All rows are made from the same 11 directions, up to rounding. Whole rows:
In the rows, 128 means zero.
[[100 161 141 122 131 127  92 162 153 159 113  97 107 158 109 120 189 129
  146 107 142 183 175]
 [117 135 126  79 150 185 123 152 145 111  89 142 119 148 133 106 115  82
  137 140 182 176 132]
 [133 157 142 149 126  81 103 104 162 104 158 133  97  96 125 118 101 181
   78 106 150 204 110]
 [110 124 110 124 156 135 169 145 148 135  89 165 126 103 121  98  44  87
   92 138 119 120  96]
 [ 83 139 114 177 194 123 174 110 139 133 159 104  97 129  85 139 138 110
   50 166 124 166 106]
 [103 115 136 117 154 110 133 117  99 135 106 126 160 142 124 147  50 145
  162 139  87 144 158]
 [ 82 146 135 121 165 166 106 176 101 116  91 115 129 155 116 135 149  79
  164 151 130 157 135]
 [ 79 101 149 112 183 161 155  94 107 140 166  92 114 176  83 140 125 117
  118 137 107 171 190]
 [111  99 115 138 151 123 184  72 106  96 159 117 109 146 102 133 103 134
  111 105 136 115 175]
 [153 167 128 173  95  91  64 174  94  95  90 165 120 105 130 158 144 141
  121 118 163 133 132]
 [ 74  94 133  81 169 181 187 117 147 171 140  87 130 168 114  92 122  94
  155 137  79 129 139]
 [101 126 145 106 145 166 124 144 128 105 141 112 138 114 152 100 126  99
  164 144  92 126  55]
 [136 107 120  59 151 171 137  94 121 111 113 109 173 177 153 147 110 115
  197 153 164 142 166]]

Rows cut short, each followed by the rest of it:
[103  98 142  96 139 135 161  86 141 156 171  78 143 152 134 111 125 153
 170 122  71]
[127 135]
[151 127 109 185 152  79 138  90  93 120 143 138 156 114 120 200  95 161
  78 187 126]
[126 113]
[119 107 106 135 151 155 164 106  68  67 115 137 127 148 142 153  90 137
 136 181 158]
[155 101]
[125 151 103 157 167  95 132 120 138 174 107 110 146 161  94 187 149 130
  95 169 156]
[159 188]
[152 118  87 117  82  96 184 121 183 165  94 146 121 117 148  80 101 150
 129  85 139]
[ 82 133]
[142 127 149 119 130 151  89 120  94  60 155 135 138 113 139 143 138 104
 147 120 143]
[109 115]
[130 161 105 155 144  79 110 124 122  91 103 122 159 118 133 162 123 120
 156 117 152]
[104 147]
[ 95 136 142 123 164  78 125  91 139 133 144  89 170 124 142 139  59 177
 169 140  68]
[172 114]
[ 94 125 136 162 114  96 142 156 108 123 121 138 117  89 127  93  86 132
 140  93  51]
[83 89]
[134 134 133 134 120 121 131 149 172 182 129 145 109 108 103 103 136 107
  73 105 115]
[110 137]
[167 147 122 137 132 106 110  96 161 129 153 127 135 116 140 156 136 164
  83 165 171]
[179 100]
[129 107 129 116  71 138 146 147 130 190 112 121  91 166 133  99 164 189
 144 119 117]
[160 152]
[109 135 142 157 124  83 114 103 109 108 170  86 132 125 128 141 153 170
 164  99  87]
[118 137]
[105  97 163 141 144 119 141  89  98 128 185 126 103 128  86 132  88 153
  86 104  80]
[143 168]
[114 175 168 170 139  85  50 168 136 138 141 134 122  85 104 141 132 131
  90 120  93]
[166 109]
[160 163 115  91 128 106  94 136 194 117  98 137 185  89 165 114 107  82
 169  99 153]
[ 77 111]
[133 121 171 109 136 131  99 139 143 160 131 178 116  99 103 113  37 132
  59 125 104]
[182 133]
[139  80 155  85 111 196 145  99 108 105 178 134  98 142 137 101 130 138
 120 129 131]
[147 111]
[123 117 160 136 113 105 128 127 157 194 157 141  96 110  98 103  96 168
  61 108  77]
[164 137]
[ 62 117 126 141 144 143 147 137  49  64 115  91 118 164 131 128 138 129
 218 117  99]
[124 138]
[143 121 100 157 138 135 168 113 130 102 147 140 124 101 131 130 138  97
  84 149 142]
[75 73]
[126  96 134 141 168 132 141  97  70 151 145 121 167 158 100 199 107 126
 115 186  94]
[114 169]
[102 139 116 178 124  72 157 131 136 143 117 138  88 111 106 110  87 174
  82 109 108]
[161 126]
[108 147 111 120 166 129 141 129 159 107 115 122 137 119 116 114 122  64
 131 102 148]
[ 96 143]
[118 145 129 160  95 120 108 187 110 142  94 146  88 129 102 115 175 114
 120  86 131]
[106 165]
[115 132  98 140 115 122 161 142 142 161 108  98 124 152 135 118 184 134
 157 132 124]
[106 128]
[179 138 101 147 116 113 103 130  83  73  88 171 165 113 152 182 107 119
 137 155 184]
[ 90 122]
[114 120 146  97 182 146 124 116 141 130 145 120 182 110 124 135  83  63
 140 141  83]
[ 86 114]
[122  98 143 139  88 128 137 165  94 212 101 147 111 150 116 127 112 182
 117 153  66]
[151 140]
[166 160 130 158  98  80  73 132 135 130 142 114 163  99 162 162 175 168
 149 147 119]
[114  80]
[102 114 114 152 145 121 175  67 105  76 189  70 114 146 138 134 166 164
 153 133 121]
[130 103]
[154 122 105 113 150 127 157  87 165 101 149 133 162  98 137 124 110  72
 117 112 147]
[ 45 116]
[119 141 154 105 118 157 113 107 185 115 206  73  85 131 135  80 228 136
 131  90 144]
[165 102]
[139 122 114 113 121 121 149 131 149 139  94 166 121 119 119 106  71 114
 105  98 148]
[114 161]
[ 83 167  83 163 157 104 163 168 142 113  47 148  88 132 108 108  88 113
 100 127 178]
[183 133]
[160 138 132 108 135 147  94 138 128  89 112 166 157  96 156 138  86  98
 123 157 157]
[128  77]
[116 138 149 122 132 138  96 136 125 137 144 103 120 150 111 137 179 125
 141 115 129]
[150 167]
[103 164 151 137 139  89  82 151 165 192 136  79 154 130 124 137 170 149
 156 133  72]
[158 129]
[ 73 115 171 160 134 154 105 178  50 130 136 131  82 146  69 131 157 101
 119 100  72]
[123 181]
[172 125 111 174  60  99 119 137  81 109 114 158 104 123 145 150 156 192
 119 128 158]
[118 122]
[158 100 148 103 100 122 137 116 162 181 148 157 134  98 134  99  73 150
  92 117  84]
[111 110]
[140 132 164 105 140 129  64 134 113 167 128 123 164 154 108 179 135 130
 141 143 119]
[157 198]
[130 137 137 112 132 131  88 157 107 162  84 132 158 158 127 165 121 136
 158 162 129]
[165 166]
[109 120 130 162 123  97 132 108  88 122 159  90 124 152  97 155 186 137
 158  80 102]
[ 72 206]
[120 128 130  82 138  92 137  84 180 160 126  99 153 151 128 115  81 161
 166  85 124]
[156 203]
[121 139 122 185 158 122 142 150 122 111 133 173 105  72  98 128  95  78
  29 149 119]
[104  68]
[156 162 129 125 130 102  83 106 146  46 138 145 136  90 145 133 107 120
 128  90 189]
[133 123]
[ 99 130 123  99 166 141 146 111 152 137 131  87 147 157 122 124 139 101
 165 124 126]
[131 159]
[ 81 137  82 180 194 101 187  98 109 139 127  70 134 181  81 183 182 106
 124 154 139]
[111 197]
[141 130 146 116  87 146  99 128 140 144 173  79 117 149 150 119 243 161
 169 120 124]
[133 115]
[129 168 129 158 108  83  89 121 140 116 146  89 105 142 129 143 205 186
 142 105 162]
[182 152]
[ 87 159 133 140 136 105 128 156 164 132 103 136  79 113 116  81  86 152
  96 107 131]
[217 108]
[119  95 114 122 142 132 169 105  88 133 110 133 142 159 118 151  80 137
 142 144 119]
[119 173]
[135 117 124 116 126 139 130  97  94  73 133 122 134 143 161 143 107 170
 163 157 155]
[173 103]
[175 106 114 120 112 139 131  91  88  88 127 154 136 146 140 169 113 153
 122 149 189]
[133 157]
[161 141 103 133 126  94 139  88 166  97 143 130 145  99 151 129 116 135
 117 116 165]
[103 105]
[140 122 117 134  99 128 134 110  97  43 134 141 102 122 140 115 135 130
 152  72 174]
[ 93 146]
[135 115 188  88 113 153  71 139 125 132 163 139 137 107 125 108 115 111
 142  89  81]
[113 137]
[ 76 148 131 160 165 107 148 153 159 152 129 121 107  99  99  96 106 100
  88 118  79]
[133  96]
[166 106 116 154 130 123 158  78 119  80 183 147 140  79 145 139 105 122
  80 149 126]
[66 54]
[129 151  87 178 107  49 140 164 117 142  47 157 157  98 147 138  64 154
 150 132 103]
[ 89 105]
[137  99 130 123 106 127 152 101 107 126 135 148  89 152  99 123 107 157
 101  84 154]
[138 212]
[146 116 132 140 138 144 145  97 137  89 187 140 116  86 129 117 128 101
  72 130 131]
[92 68]
[ 87 122 132 130 127 154 145 158 124 160 131  93 107 155 111 104 197 104
 156 113  92]
[105 141]
[128 119 121  91 125 160 138 132 143 173 108 108 126 183 123 129 170 128
 151 138 156]
[155 184]
